Every row belongs to one group in each of 3 separate groupings. Each group adds its own fixed numbers to the row, and there is some noise. The rows also spread widely along 12 directions, which tell nothing about the answers.
In the rows, zero is written as 128.
Known rows, each followed by its group in each grouping:
[ 95 102 139 139 115 169 131  90 138 112 104 139 123 151 116 144 150 114
 121 132 111  87 169 190 152 147 130 120 114 115 148 124  83 113 127 110
 190 187 162  81 138]
S Q439 Q720
[ 93 146 161 119 121 114 160 140 167 115 147 177 116 117 112 103 118 114
 144 138 110 141 109 126 119 132 138 134 155 165 130 100  90 113 169 131
 144 183 146  97 113]
S Q72 Q605
[131 116 128 137 114 134 202 122 141 149 105 160 131 150 105 157  88 166
 134 165 178 137 132  78  99 110 105 125 124 133 139 127 118 110 123 149
 140 150 167 106 106]
K Q521 Q720
[167 128 109 153 164 159 141 172 132 230 124 168 101 169 140 186  92 171
 113 120 153 164 145  77 116 117 111 195 111 101  93 193 194 100 150 159
  91 155 166  68 130]
L Q72 Q40
[128  98 128 148 155 172 156  82  87 116 134 150 109 181 128 148 154 133
 122 132 115  54 186 173 177 160 118 125 103 137 121 139  93  97 151 124
 153 134 142 126 132]
K Q584 Q605
[103 140 109 126  86  90 198 160 128 139 139 199  97 118  95  91 174 137
 146 168 171 143  79  70 125  80 122 117 109  84 197 143 114 148 155 159
  82 155 118 112  98]
L Q522 Q40
[131 171 131 107 161 127 138 147 134 148 100 168  90 147 107 121 119 127
 138 133 179 146 152 102 116 125 124 161 143  83 140 146 140 137 133 131
 120 178 137 107  83]
S Q446 Q605
[132 127 133 107 187 162 147 141 117 135 128 169 113 165 132 126 156  95
 121 142 102  87 198 170 162 146 115 107 123  84 135 121 115 112 153 144
 152 138 135  98 115]
S Q521 Q40
[126  88 179 105  88 130 133 124 139 119 131 142 137 117 162 107 157 127
 136 153 128 126 165 171 140 148 151 133 153  76 139 131 111 106 106 113
 141 149  87  87 109]
L Q584 Q40
[145  75 156 208 122 109 114 160 144 162 131 122 131 108 131 132 166 170
 147 119 117 174 129 181 139 129 116 168 126 114 155 162 182  14  68 150
 129 182 106 131 176]
S Q446 Q605
[ 94 123  98 122  77 145 133 105 170 126  73 127 148 138 140 142 111 128
 124 112 164 110 141 125  85 161 158 127 147 135 126 128  90 165 152  90
 166 179 182  38 128]
K Q439 Q605
[156 111 151 110 112 135 163 137  96 137 149 162 126 138 144  98 185 129
 128 150 137 102 163 136 153 133 116 105 119  46 146 145 111 111 125 149
  98 130  67 117 104]
K Q522 Q720
[ 76 127 157 123  55 122 171 112 123  85 172 196 106 122  96  97 161 113
 136 147  92  99  93 137 157 119 144 123 119 142 157 116  47 118 181 127
 133 165 143 117 110]
L Q72 Q720
[135 130 126 131 198 106 151 189 168 182  99 163 120 135 148 107 135 130
 161 147 168 158 150 117 115 134 119 114 156  98 129 131 171 124 123 167
 115 151 109  87 125]
K Q446 Q40
[133  85 188 110 118 146 151 101 129  99 141 141 149 135 140 142 110 127
 125 159 124 134 189 146 153 156 122 166 151 100 136 128 108  63 113 125
 154 118 137 121  98]
S Q584 Q605
[116 111 131 116  51 143 191  78 101  98 129 155 124 146 115 138 149 143
 120 162 166 100 135  93 137 122 121 140 100  87 164 147  81 144 146 118
 120 135 142 107  94]
S Q584 Q605
[115 107  85 178  39  95 168 137 113 119 123 147 145 120  76 120 154 159
 140 136 157 144  85  83  97 101 122 142 113 120 191 155 127  69 120 133
 105 143 158 153 141]
S Q446 Q605
[109 150 163 105 126  89 148 163 175 140 126 174 137 116 110  96  67 133
 168 146 153 176 110  82  85 131 155 151 200 160  98 107 119  99 143 129
 121 154 137 114  91]
L Q446 Q720
[101 128 152 116 137 152 166 119 150 125 134 180  99 145 144 136 149 111
 120 146 131 109 147 138 165 138 116 131 109 112 147 131  83 164 180 148
 140 170 153  59 107]
K Q439 Q605
[127 123 126 118  96 100 155 175 154 153 143 163 151 112 136 119 109 133
 141 137 145 184 110  69 104 126 136 156 159 111 128 145 139  99 160 153
  90 122 147  91 113]
L Q439 Q605
[131 123 130 157 107  87 148 157 157 155 134 142 144 115 134  89 118 163
 162 123 139 141  96 111  87 143 153 120 172 187  94 120 125  88 138 124
 104 166  96 113 147]
K Q584 Q605
[ 69  55 154 151 151 109 136  99 138  82 127 130 152 136 131  85 167  96
 187 144  78  71 162 210 177 180 151  90 152 168 113  94  79  78 139 118
 159 109  98 134 172]
S Q439 Q40
[108  62 163 167  67 135 195  86 127 108 141 152 129 134 116 144 158 165
 138 167 110  89 120 171 137 113 130  99 100 166 154 107  80  73 122 130
 168 163 129 117 151]
L Q521 Q40
[112  91 209 146  99 135 124  99 156 135 144 138 109 125 166 111 145 150
 148 119  93  96 139 198 160 169 155 141 138 157  79 131  83 107 132 103
 139 197  69  75 150]
K Q522 Q720
[117 140 140 136 136 104 133 155 134 135 145 156 121 128 124  61 171 117
 164 117  88  94 118 172 133 148 154  82 153 152  95 102 100 102 156 125
 118 172  68 115 154]
S Q521 Q720
[134 171 116 101 124 103 114 212 145 161 157 179 140 119 126  79 114  99
 130 108  94 159 123  96  94 137 152 149 181 114 108 131 134  84 176 133
  90 143 132 103 116]
S Q72 Q40
[131 124 118 128 139 127 111 161 134 149 115 144 135 130 133 101 149 117
 140 122 133 146 161 141 137 147 132 144 151  67 137 153 151  95 115 130
 119 147 117 101 126]
S Q584 Q720

New rows. What belongs after each?
[ 98  73 154 133 129 143 126 120 147 120 126 147 135 135 169 124 152 109
 138 137 110 121 173 164 190 176 124 147 132  93 129 153 107 117 140 131
 136 119 135  71 139]
K Q584 Q720
[118 140 139 133 117 136 162 100 105 132 140 162  98 156 114  94 164 137
 143 134 120  63 127 152 142 137 144  94 118 148 100 117  82 134 160 117
 125 180  82 117 133]
S Q584 Q720
[103 123  88 147 104 117 184 141 134 128 129 167 135 136  98 119 143 127
 139 140 141 127 100  84 113 117 117 116 117 138 155 126 113 121 173 147
 117 139 169 105 137]
S Q72 Q605
[ 62  90 120 121 123 127 148  99 158  90  91 138 143 137 131 123 135  96
 156 143 147 117 155 124 151 162 135 136 138 116 145 126  92 154 157 119
 151 119 173  74 128]
S Q439 Q605
[ 93 116 190 160 182 117 130 147 184 139 145 166  87 122 147 113 128 130
 161 121  87 137 128 190 170 156 135 145 148 192 103 115 108  95 153 140
 150 196 123  82 145]
K Q521 Q605
[150 100 180 162   5  90 136 152 156 153 149 123 160  80 131 104 132 189
 142 124 116 173  83 133  76 112 157 144 153 131 121 137 132  39  81 114
 111 201  71 114 150]
S Q521 Q720
[132 131 111 151 138 149 126 164 134 184 120 163  86 138 139 123 191 136
 127 113 137 136 124 152 144 121 123 128 101  63 146 171 155 143 137 150
 115 201 114  58 142]
L Q72 Q720
[121 138 119  88 101 118 109 140 138 126 111 130 152 129 151  97 112 112
 144 115 156 135 155  93 104 171 166 162 181  88  96 149 122 140 152  92
 100 118 118  83 104]
S Q584 Q605
[105  55 162 170 178 108 108 139 141 135 113 125 132 134 138 127 119 134
 182 135 113 147 177 164 178 162 128 183 152 120 111 158 159  35  96 131
 127 103 119 136 153]
S Q521 Q40
[121 122 149 137 180 147 123 108 137 148  89 140  97 157 120 155  98 146
 150 126 166 132 176 149 134 149 139 174 149 126 108 144 139 104 112 113
 160 179 149 100 106]
L Q439 Q605
[103 162 113 113 195 152 109 153 192 144  86 149 124 145 138 133  84  95
 121 103 133 126 176 158 102 173 144 132 181 155 113 104 113 132 156 108
 191 193 199  40 116]
K Q522 Q605
[156 174 161 131  96 142 141  98 101 138 135 148  87 147  91 109 144 163
 119 111 124  68 132 183  84 121 159 110 136 160 109 102  85  86 120  85
 160 252  71 139 110]
S Q522 Q605
[173 116 150 157  71 127 160 154 134 156 150 142 157 111 111 120 151 164
 108 139 108 140 125 162  81 103 121  99 134 114 164 108 133  24  80 142
 153 205  99 122 142]
S Q522 Q720
[105  53 169 148  90 116 201  97 148 119 141 138 164 129 155 109 150 146
 168 166 121  99 118 135 138 150 127  80 127 162 102 103  87 113 144 144
 130 120  91  98 160]
K Q72 Q720
[112 107 103 122 143 107 168 172 147 130 126 168 167 129 111 124  93 108
 148 164 152 183 148  56 135 131 105 158 159  88 155 142 147  78 138 168
 106  72 186 118 108]
S Q584 Q720
[ 87  84 137 145 146 105 196 106 129  88 129 163 130 137 114 106 151 124
 169 174 147 106 138 132 164 142 113 104 132 152 159 107  90 104 141 148
 140 110 135 140 120]
K Q584 Q605
[ 88  65 131 153 151 106 201 124 174 125 109 151 146 133 147 135 141 134
 177 177 171 152 117  98 148 139 109 115 124 141 142 124 131 140 149 171
 123  98 153  78 147]
L Q446 Q605
[168 108 135 186  60  94 160 165 109 149 191 151 146 105 114  93 174 181
 131 128  91 137  80 152  99 105 139 105 136 165 143 123 131   5 116 146
 106 175  75 160 161]
L Q584 Q605
[136 138 159 117 135 173 161 107 136 149 123 160  85 155 143 156 149 135
 107 137 140 102 160 154 143 129 116 129  97  95 130 134 106 158 150 131
 150 203 128  55 109]
S Q521 Q605
[123 110 159 121 143 171 208 108 155 154 125 183 113 170 109 206  53 150
 107 179 153 146 159  73 126 106  87 182 106 132 134 136 120 106 151 159
 160 150 222  80  94]
S Q72 Q40
[ 95 139 136 101 190 140 143 154 166 134 122 180 115 146 135 120 115  85
 136 148 120 129 170 138 156 150 127 135 155 116 132 115 113 136 168 142
 149 144 164  67 112]
S Q584 Q40
[109 115  96 139 168 127 133 169 146 145  92 156 128 138 123 114 151 107
 141 134 143 132 162 147 128 136 121 116 141  87 172 133 142 109 123 144
 150 148 159  97 127]
K Q72 Q40
[116 118 105 122  98 109 131 165 137 118 143 154 161 119 146  92 141 106
 134 119 118 138 136 110 131 159 141 138 163 112 135 142 111 101 166 129
 102 104 143  97 126]
K Q584 Q605
[119 147 151 110 138  93 149 140 151 113 103 152 139 124  86 105  70 132
 164 148 171 164 145  97  75 132 144 157 199 146 132 103 126  69 106 114
 147 153 148 158  80]
S Q446 Q605
[171  89 115 157 101 122 210 133  87 161 148 149 147 149 117 150 155 176
 133 168 167 138 130  68 123 100  90 128  89  79 152 161 156  76 126 182
  76 104 107 144 129]
S Q439 Q605
[123 106 194 147 138 159 160 130 204 170 121 158 119 130 149 173  77 159
 121 144 125 165 140 146 118 133 115 154 137 161 107 117 126 101 121 147
 181 219 166  40 132]
K Q72 Q720
[132  87 146 158 153 122 107 130 123 146 130 124 136 144 163 111 138 143
 161 107 115 113 169 164 158 183 146 158 157 143  75 157 138  72 130 116
 108 122  91 118 154]
K Q584 Q605
[139 114 137 142 147 110 166 188 184 168 130 161 155 116 134 122 104 138
 133 152 129 171 135 119  92 122 119 119 165 135 147 111 147  65 117 162
 142 159 144  88 130]
K Q522 Q40
[194 190 129 110 154 166 107 153 107 184 126 143 109 165 131 121 132 136
  99  87 117  91 177 167  80 149 150 120 152 115  80 125 140  96 138 110
 141 216  98 101 115]
S Q446 Q605
[112 144 124 137 210  92  98 182 162 152  86 146 116 124  99  79 120 114
 174 124 143 153 163 168 109 143 145 134 192 118 141 114 164  64  85 121
 152 179 112 135 123]
S Q522 Q40
[103 143 140 107 168  83 149 178 159 122 145 175 154 122 116  61 110  88
 178 138 105 139 130 110 122 154 145 109 199 158  92  89 110  89 170 146
 110 108 121 133 121]
S Q446 Q720
[134 165 127  91 164  95 124 205 154 151 148 171 149 123 140  82  87 101
 151 112 123 167 140  80  98 160 145 156 208 131  87 125 139  94 179 140
  90 112 134 107  95]
K Q72 Q605
[118 106 104 132 110 107 142 161 133 114 150 141 194 125 116 105 100 106
 143 123  91 137 137 103 100 160 142 137 182 162 112 112 116  38 164 129
 123  82 172 135 142]
S Q72 Q605
[137  95 117 132 106 108 152 143 116 143 123 139 156 138 135 109 134 143
 149 142 148 117 153 107 116 144 132 133 149  97 129 149 132  83 122 130
  98 101 109 127 125]
K Q522 Q40
[103  80 149 142 129 124 146 123 191 146 116 126 157 127 173 142  89 143
 159 128 133 146 130 122 113 172 150 147 166 182  72 124 124 118 155 120
 134 133 148  40 156]
L Q522 Q605
[145 115 132 156 184 135 121 175 166 169 121 138 135 129 166 113 157 131
 132 117 118 140 159 186 126 158 127 106 154 127 124 120 154  89 120 146
 152 183 112  70 156]
K Q584 Q605
[ 63 100 125 141 157  93 137 140 147 120 117 159 124 136 117  93 121 102
 189 136 123 125 130 112 160 157 142 154 153 147 108 136 118 113 167 130
 107 101 142 120 140]
S Q72 Q40
[104 159 121 108 140 117 152 165 156 143 151 184 110 134 149  89 163  95
 137 121 113 109 115 123 142 145 139 100 137 135 115 121  88 177 217 149
 101 160 120  57 125]
K Q439 Q605
[168 104 124 146 105 112 143 146  98 175 145 130 144 138 152 102 158 169
 154 116 142 121 122 113 102 142 149 129 138 116  75 156 159  88 138 132
  68 126  56 119 146]
L Q72 Q605
[138 173 164  78 181 178 129 156 161 141 127 181 114 143 135 125 111  86
  95 126 100 116 195 183 119 149 128 109 167 107 127  89  96 113 148 131
 197 210 161  65  81]
K Q72 Q720
[110 130 136 120  99  88 159 179 166 125 135 176 141  98 120 107 127 122
 147 153 155 197 104  82 111 114 126 154 163 101 177 131 136  99 136 156
 110 136 157 104  98]
L Q446 Q605
[107 126  92 153 122 111 172 110  87 101 121 157 115 154  81  89 191 125
 161 140 142  70 124 138 133 126 129  85 112 134 161 118  94 109 145 129
 126 142 114 168 136]
S Q446 Q605
[165 139 128 103 132 158 171 174 139 158 152 181 139 139 128 174  91 128
  83 151 142 185 163  77 112 111  96 173 137  69 167 148 149  69 143 168
 129 126 201  82  77]
L Q522 Q605
[172 169 124 102 151 155 149 159  92 169 139 182 101 160 103 125 131 134
 105 133 135 108 163 133 100 109 130 123 136  89 133 128 133  88 137 136
 133 180 125 128  84]
L Q72 Q40
[117 113  96 142 106 112 125 125  97 118 108 132 134 142  98 119 120 144
 154 117 155 120 146 113 114 142 152 161 154 115 132 157 128  73 121  99
 117 116 147 151 112]
L Q521 Q605
[105  85 146 175 105 119 137 123 148 137 121 144 112 124 140 134 147 160
 147 130 145 144 123 141 159 140 123 172 117 126 146 169 127  99 119 131
 121 167 131  95 144]
K Q584 Q605
[118 135  98 116 133 108  93 147 140 118  82 117 149 123 127  77 135 113
 158 105 153 121 159 165  80 169 182 109 202 120 120 112 129 102 107  80
 158 161 115 112 118]
L Q584 Q605
[118  67 183 153 197 122 158 135 154 142 137 150 118 139 149 157 108 140
 165 160 131 173 171 125 192 147  96 191 129 114 117 156 160  68 122 167
 116 103 138 107 127]
S Q521 Q605
[139 194 118  84 142 122 149 191 163 181 132 190 110 136 123 110  90 116
 122 129 146 155 127  66  85 119 136 145 163 106 111 132 133 151 181 142
  93 172 142  63  90]
S Q522 Q40
[145  90 151 131  96 183 152 108 116 140 130 151 120 156 156 172 152 139
  90 141 110  91 187 169 157 137 110 142  91  76 151 159 107 101 133 132
 155 156 151  74 123]
K Q521 Q40
[ 78  62 122 139  82 106 192  89 128  93 113 139 161 135 113 112 141 129
 174 169 155 109 130  93 143 142 124 117 128 120 142 126  90 120 134 128
 118  82 134 121 138]
S Q522 Q720
[135 160 155 118 115 105 172 170 131 137 175 203  99 116 100 109 123 140
 128 155 135 171 104  92 129  96 123 158 144 120 163 131 119  81 151 159
 104 166 134 135  78]
L Q584 Q605
[136 143 101 121 155 117 132 167 129 154 122 155 153 148 114 107  83 120
 145 113 133 126 158  91  99 156 140 140 183 139  89 132 129  76 151 126
 107 110 148 128 114]
K Q522 Q720
[122 157 138 129 149 108 142 203 188 174 155 186 120 111 155  82 162 109
 144 120  96 150  91 142 118 134 145  86 155 149 104 106 126 135 181 164
 111 193 105  49 150]
L Q446 Q720
[ 68  81  87 145  88 135 192  77 107 101 105 162 126 167 112 137 139 131
 151 157 169  83 129  76 171 141 114 137  93 119 149 161  77 165 172 130
 109  88 178 106 127]
K Q584 Q720
[ 92  68 138 167 110  87 209 120 140 116 139 156 146 127 118 118 130 156
 177 168 154 140  98  81 139 128 111 130 127 166 138 129 111  92 147 159
 104 100 133 139 141]
K Q72 Q605
[115  56 131 164 110 112 181 104 109 119 127 130 156 146 135 106 168 147
 165 154 124  72 145 156 139 149 132  84 124 148 124 121 102  81 123 129
 124 104  83 137 164]
K Q522 Q40
[ 75  95 110 154  88 125 178 114 128 119 139 175 114 147 107 127 156 121
 142 146 114  97 104 108 156 124 121 132  90 141 147 143  90 134 186 140
 113 132 164 100 150]
S Q72 Q40
[ 81  80 105 156 127 119 187 139 139 126 151 173 118 137 154 115 208 108
 153 155 118 117 105 106 201 136  98 112  71  98 157 160 110 172 204 180
  77  94 136  61 167]
S Q521 Q605
[105 103 154 142 190 112 149 131 126 136 128 161 116 152 109 117 116 124
 178 147 129 131 159 121 177 147 118 158 142 125 104 142 129  81 140 155
 107 112 122 141 122]
S Q439 Q720
[123 123 199 125  81 115 175 148 183 141 169 174 120 100 144 100 153 140
 130 158  95 138  96 157 115 112 136 100 135 147 139  92  93 109 141 143
 137 217  83  68 134]
S Q522 Q40
[175 130 106 167 118 140 178 127  67 183 148 166 108 178 100 134 154 180
 130 131 143  87 123 104 117 107 119 116  96 131 101 157 137  76 143 151
  89 151 101 153 138]
L Q446 Q720
[104 102  99 140 125 115 197 139 116 104 137 173 142 141  92 132 130 125
 141 163 140 131 127  91 136 114 109 123 125 128 175 124 109  82 154 159
 129  92 189 138 113]
L Q521 Q605
[109  82 191 148  88 121 136 114 169 116 123 136 137 113 151 139 113 150
 144 135 128 152 139 152 134 154 135 173 151 147 127 136 109  78 109 117
 150 166 136  97 128]
K Q446 Q605
[ 84  80 143 127 108 106 165 123 164  77 111 144 161 109 116 123 117 116
 156 168 143 155 143 135 123 138 132 126 165 130 178 101 102  80 112 132
 176 119 177 112 110]
L Q521 Q605
[146 127 107 140 119 134 137 144 104 167 134 155 126 161 117 137 103 152
 132 113 121 108 142 106 109 134 149 159 142 144  81 157 132  71 158 117
 103 128 143 125 129]
L Q521 Q40
[130 133 102 106 153 162 151 165 137 125 140 171 138 146 154 129 169  81
  96 130 104 107 179 150 152 149 108  95 123  76 165 126 107 131 183 159
 145 126 175  60 115]
K Q521 Q605
[ 81  90 112 133 157 128 104 164 152 133 117 152 128 134 173 104 176  80
 150 115 102 120 162 157 190 177 133 144 133  78 133 169 129 141 172 139
 110 103 143  55 155]
K Q72 Q40
[140 138 129 142 109 162 155 127 143 156  97 154 112 142 104 154 123 152
  99 133 158 128 153 148  98 110 114 129 121  97 175 134 119  97  92 127
 178 224 164  83 107]
K Q522 Q720
[123 127 191 113 113 150 115 103 153 133 108 134 105 134 140 155  88 146
 129 123 140 140 171 150 130 153 146 199 149 114 103 148 116 108 115  91
 158 194 142  79  96]
S Q521 Q605
[134  87 134 145 218 159 163 131 142 176 102 154 110 170 145 169 117 142
 143 158 157 129 189 134 158 140 104 149 119 100 119 152 164 105 124 161
 138 126 151  79 129]
L Q522 Q40
[103 116 156 141  92 134 120 115 154 119 113 146 133 132 100 140  72 140
 127 129 114 131 150 148 111 143 151 182 165 168 128 123 104  50 110  92
 178 184 180 120 119]
S Q584 Q40
[152 118 141 151  81 122 121 146 131 151 123 132 148 119 108 121 109 162
 130 125 136 160 138 130  92 127 139 163 159 110 134 145 148  36  79 114
 137 177 122 134 126]
S Q584 Q720
[118 156 155 101 160 134 122 172 164 132 133 176 123 120 114 108 114  90
 123 133 108 160 166 151 134 136 125 144 169  90 156 112 119  83 129 140
 161 178 157  91  93]
S Q522 Q720
[151 113 185 140  39 120 183 127 124 139 168 163 137 117 105 142  96 180
 124 155 122 155 108  92 108  98 121 167 126 129 130 140 112  45 116 136
 113 164 121 136 110]
S Q521 Q720
[ 88  77 157 127 123 112 155  96 138  87 130 135 147 130 162  84 165 114
 169 146 121  80 149 167 161 183 148  93 153 153 107 106  73 134 156 113
 137 115  89 102 140]
K Q584 Q605
[122 100 109 140 141 156 190 125 155 141  98 150 119 139 141 146 193 129
 118 165 169 127 147 142 138 118  91  86  84  61 199 127 134 163 122 166
 157 174 141  41 137]
S Q522 Q605
[110  69 142 125 160 133 179 128 140 112 115 156 156 139 134 135 130 112
 146 175 149 138 184 121 165 145  92 125 135  76 170 130 122  91 115 162
 144  84 159 109 108]
K Q522 Q720
[147 129 107 102 128 110 140 146  93 122 101 142 142 131 110  99 139 133
 147 149 200 149 171 101 101 131 137 140 167  44 169 147 151  92  88 121
 116 112 111 154  70]
L Q584 Q605
[141 115 106 152 130  94 168 178 106 161 150 178 131 136  89 116 134 152
 148 154 144 155 118  83 122  94 116 141 132 103 159 152 155  45 130 171
  84 113 131 167 117]
L Q439 Q40
[111 136 155 129 117 145 112 135 141 135 135 169 106 139 139 116 141 114
 126 107  99 107 149 166 154 157 141 150 137 122 116 146  94 116 157 119
 138 182 137  81 128]
K Q446 Q720
[ 96 125 109 130 164  85 152 162 146 113 122 164 144 123 103  90 111 108
 172 148 150 160 133  89 130 140 128 143 175 137 143 119 131  86 144 143
 114 103 154 142 114]
S Q584 Q605
[151 128 130 113 200 188 105 139 129 170  94 150 115 179 126 198  52 123
  99 129 149 153 236 120 146 151 108 228 146  65 122 179 172  68 111 125
 159 132 215  92  85]
S Q584 Q40
[ 49  47 147 151 107  57 161 146 194 107 120 143 175  99 138  96 111 117
 206 168 131 177 104  90 147 151 137 151 168 154 129 127 120  98 146 150
 101  74 138 106 158]
S Q439 Q40
